The groups are shells around one centre, one inside the other: the same stretched ball of 7 dimensions in 7 sizes.
In the rows, 128 means zero.
Some rows, each with its group after it:
[158 120 104 122 100 204 147 146 134 151 130] -> (5)
[ 88 125 129 129 109 196 134 118 168 143 111] -> (3)
[134 140 100 145 120  84 136  96 158 131 136] -> (1)
[134 132 140 148 150 103 128 149  93 118 136] -> (2)
[ 93 156 122 157 117  93 111 133  68 106 110] -> (6)
[124 125 126 111  94 132 137 166 108 128 114] -> (2)
[156 100 160 121 152 180 136 144 188 136 160] -> (3)
[ 57 124 186 128 163 174 108 123 157 117 119] -> (1)
[ 84 119 135 125 146 152 170 159  97 163  87] -> (3)
[105 146  99 132 106  73 156 174  18 138  81] -> (3)
[ 76 135 162 119 122 119  99 128 142 100 121] -> (1)
[154 119 157 120 148  86 111 121 187 104 172] -> (5)
[128 114 151 118 118 158 130 163 138 124 131] -> (4)
[132 131 126 129 135  72 143 156  90 127 123] -> (4)
[140 112 148 116 116 142 142 195  92 127 124] -> (5)
[ 88 128 135 122 136 107 151 148 104 141  98] -> (6)
[116 112 158 119 135 134 141 165 134 130 124] -> (0)
[ 89 122 172 138 178 129 117  96 197 122 143] -> (6)
[ 96 140 145 138 119 120  96 102 168 101 137] -> (0)
[128 143 127 156 140  60 120 121 115 109 140] -> (2)
[128 119 139 125 126  91 145 160 125 128 126] -> (1)
[133 135 142 114 132  80  97 103 171  97 158] -> (3)
[183 123 103 129 115 101 148 143 135 135 150] -> (4)
[ 99 116 158 130 156 133 141 137 155 136 124] -> (0)
[164 124 110 138 128 146 150 150 108 144 136] -> (0)
[115 137 125 162 118 120 132 146 100 122 119] -> (6)
[134 139  76 149 112  86 183 165  40 162  90] -> (5)
[102 143 123 123 104  92 119 136 101 112 112] -> (4)
[186 128  98 133 128  92 142 113 158 135 161] -> (4)
[ 89 120 158 139 141 130 149 181  84 134 100] -> (4)
[ 93 131 140 158 151 146 140 135 110 138 112] -> (1)
[109 127 134 133 160 134 149 135 111 147 116] -> (0)
[135 123 147 140 146  77 145 188  63 121 124] -> (5)
[ 66 121 165 126 140 184 128 137 148 133 106] -> (4)
[ 90 127 137 118 124 211 119  95 192 138 124] -> (3)
[ 86 134 148 146 149  85 123 107 157 117 127] -> (3)
[182 132 101 124 122  86 116  69 224 119 182] -> (5)
[137 143  99 123 118 139 108  51 214 126 156] -> (3)
[147 126  92 126 116 168 161 126 136 163 122] -> (2)
[108 143 104 141  90 120 138 154  72 129  98] -> (0)
[177 140  71 137  84  98 152 148  85 138 128] -> (4)
[152 130 129 142 129 167 107 100 182 117 164] -> (6)
[137 113 129 106 104 187 137 135 178 141 134] -> (1)
[134 142 122 130 139 112  95  49 224 110 169] -> (1)
[144 151 103 136 115  99  95  65 182 105 161] -> (4)
[ 79 123 181 137 188 137 118 119 152 121 131] -> (6)
[187 122 101 127 108 150 140 136 146 138 154] -> (2)
[ 78 122 159 144 139 142 133 138 148 128 114] -> (1)
[ 91 140 112 155 124 142 147 132  95 145  98] -> (1)
[134 144  98 140 108 168 111  73 184 128 146] -> (6)
[172 118 126 112 137 123 137 138 146 132 155] -> (2)
[142 138 117 151 112 122 109  95 179 111 156] -> (2)
[148 139  93 112  96  86 138 139  99 129 123] -> (6)
[181 142  94 147 106  45 119 103 157 107 167] -> (5)
[154 137  98 130 121  84 151 155  69 137 121] -> (0)
[167 119 120 137 154  86 168 176  72 147 130] -> (5)
[ 95 141 105 130 118 141 132  85 163 142 115] -> (5)
[169 127 124 140 136 110 127 130 140 121 159] -> (0)
[170 117 100 125 122 147 173 167  97 162 124] -> (2)
[ 84 137 135 117 130 127 120 112 138 125 113] -> (2)
[122 133 118 140 121 176 125 110 151 134 131] -> (0)
[139 112 168 136 163 128 115 106 222 115 173] -> (3)
[ 95 134 132 125 132  79 141 144  98 128 105] -> (6)

New rows, each followed by its group:
[181 125  98 115  98 113 144 146 128 134 144] -> (2)
[ 83 119 152 108 133 135 147 163 110 139  97] -> (6)
[127 133 119 138 112 151 114  85 203 122 149] -> (4)
[108 138 117 134 112 174 125 118 132 133 118] -> (0)
[ 92 111 169 134 151 179 134 135 176 135 127] -> (2)
[120 140 128 127 132 158  94  60 215 115 158] -> (2)
[172 140  75 130  73 101 149 168  60 134 118] -> (6)
[120 113 148 126 125 147 153 196  81 138 108] -> (2)
[148 135  95 143 128  78 154 122 122 142 130] -> (2)
[ 96 135 159 148 151 109 113 142 102 108 125] -> (2)
[161 110 125 114 119 165 144 128 192 143 151] -> (2)
[ 77 116 151 128 141 171 168 198  54 157  76] -> (6)
[171 130 104 119 131 121 127  88 186 133 163] -> (4)
[107 118 163 116 141 128 116 118 193 116 143] -> (4)
[134 140 105 157 104 150 125 120 128 126 132] -> (3)
[179 131  96 139 117  81 130  85 203 125 171] -> (5)
[136 133 105 158 127  75 166 169  59 143 109] -> (6)
[151 133  91 127 117 155 146 110 142 151 132] -> (0)
[ 93 119 143 115 130 149 153 167 100 145  97] -> (0)
[117 142 131 119 121 141  94  95 159 107 143] -> (2)
[132 111 142 103 136 164 139 133 174 141 137] -> (4)
[185 145  65 149  91  77 140 108 132 130 149] -> (1)
[113 141 119 128 104 116 102  75 205 110 145] -> (6)
[ 70 137 176 138 148 110 104 156  84  98 112] -> (5)
[111 124 139 119 158 168 128  88 194 142 139] -> (1)
[116 122 149 126 168 105 139 129 140 134 132] -> (2)
[173 132  89 134 133  78 159 132 107 146 138] -> (1)
[138 138 123 131 117 162  94  76 201 111 162] -> (2)
[102 134 132 146 124 148 112  78 211 121 143] -> (3)
[161 142  76 139  83 147 130 101 154 135 140] -> (1)
[186 136 103 153 110  99 120 125 137 112 165] -> (5)
[140 141  82 127  96 154 133  97 150 142 129] -> (2)
[122 136 109 130 103 139 123  94 179 128 134] -> (0)
[123 124 142 111 117 147 126 166 101 122 121] -> (2)
[102 144  97 135 117 103 148 119 104 144 101] -> (6)
[105 132 114 121  94 198 136 145 108 142 101] -> (3)
[ 89 144 128 133 108 141 104  94 164 113 125] -> (4)
[166 121 109 139 117 121 147 126 168 139 150] -> (2)
[122 121 123 128 134 180 161 168  81 158 104] -> (2)
[ 78 129 172 126 171 157 101  88 189 116 139] -> (1)
[137 118 145 132 137 110 148 190  73 129 122] -> (1)
[ 80 130 124 129 128 160 162 166  62 157  77] -> (1)
[159 146  93 146 123  45 143 145  63 125 129] -> (1)
[100 110 145 130 135 155 157 142 165 150 115] -> (5)
[122 132 149 129 166 117 108  90 176 116 155] -> (4)
[177 122 142 127 150 147  98  86 221 109 193] -> (5)
[ 90 114 163 115 112 178 128 161 146 125 113] -> (6)
[118 123 159 145 179 106 132 130 137 126 141] -> (1)
[110 126 118 111 112 125 148 137 132 143 109] -> (6)
[164 124  80 131 106 131 178 155  98 166 116] -> (1)
[ 81 116 188 125 176 177 117 133 156 124 129] -> (1)
[133 154  93 159 126 111 120  85 130 126 138] -> (1)
[151 135  94 115  91 128 136 134 120 133 127] -> (0)
[ 83 125 145 103 106 148 127 146 133 126 103] -> (3)
[172 133  73 151 130  96 180 144  77 165 122] -> (5)
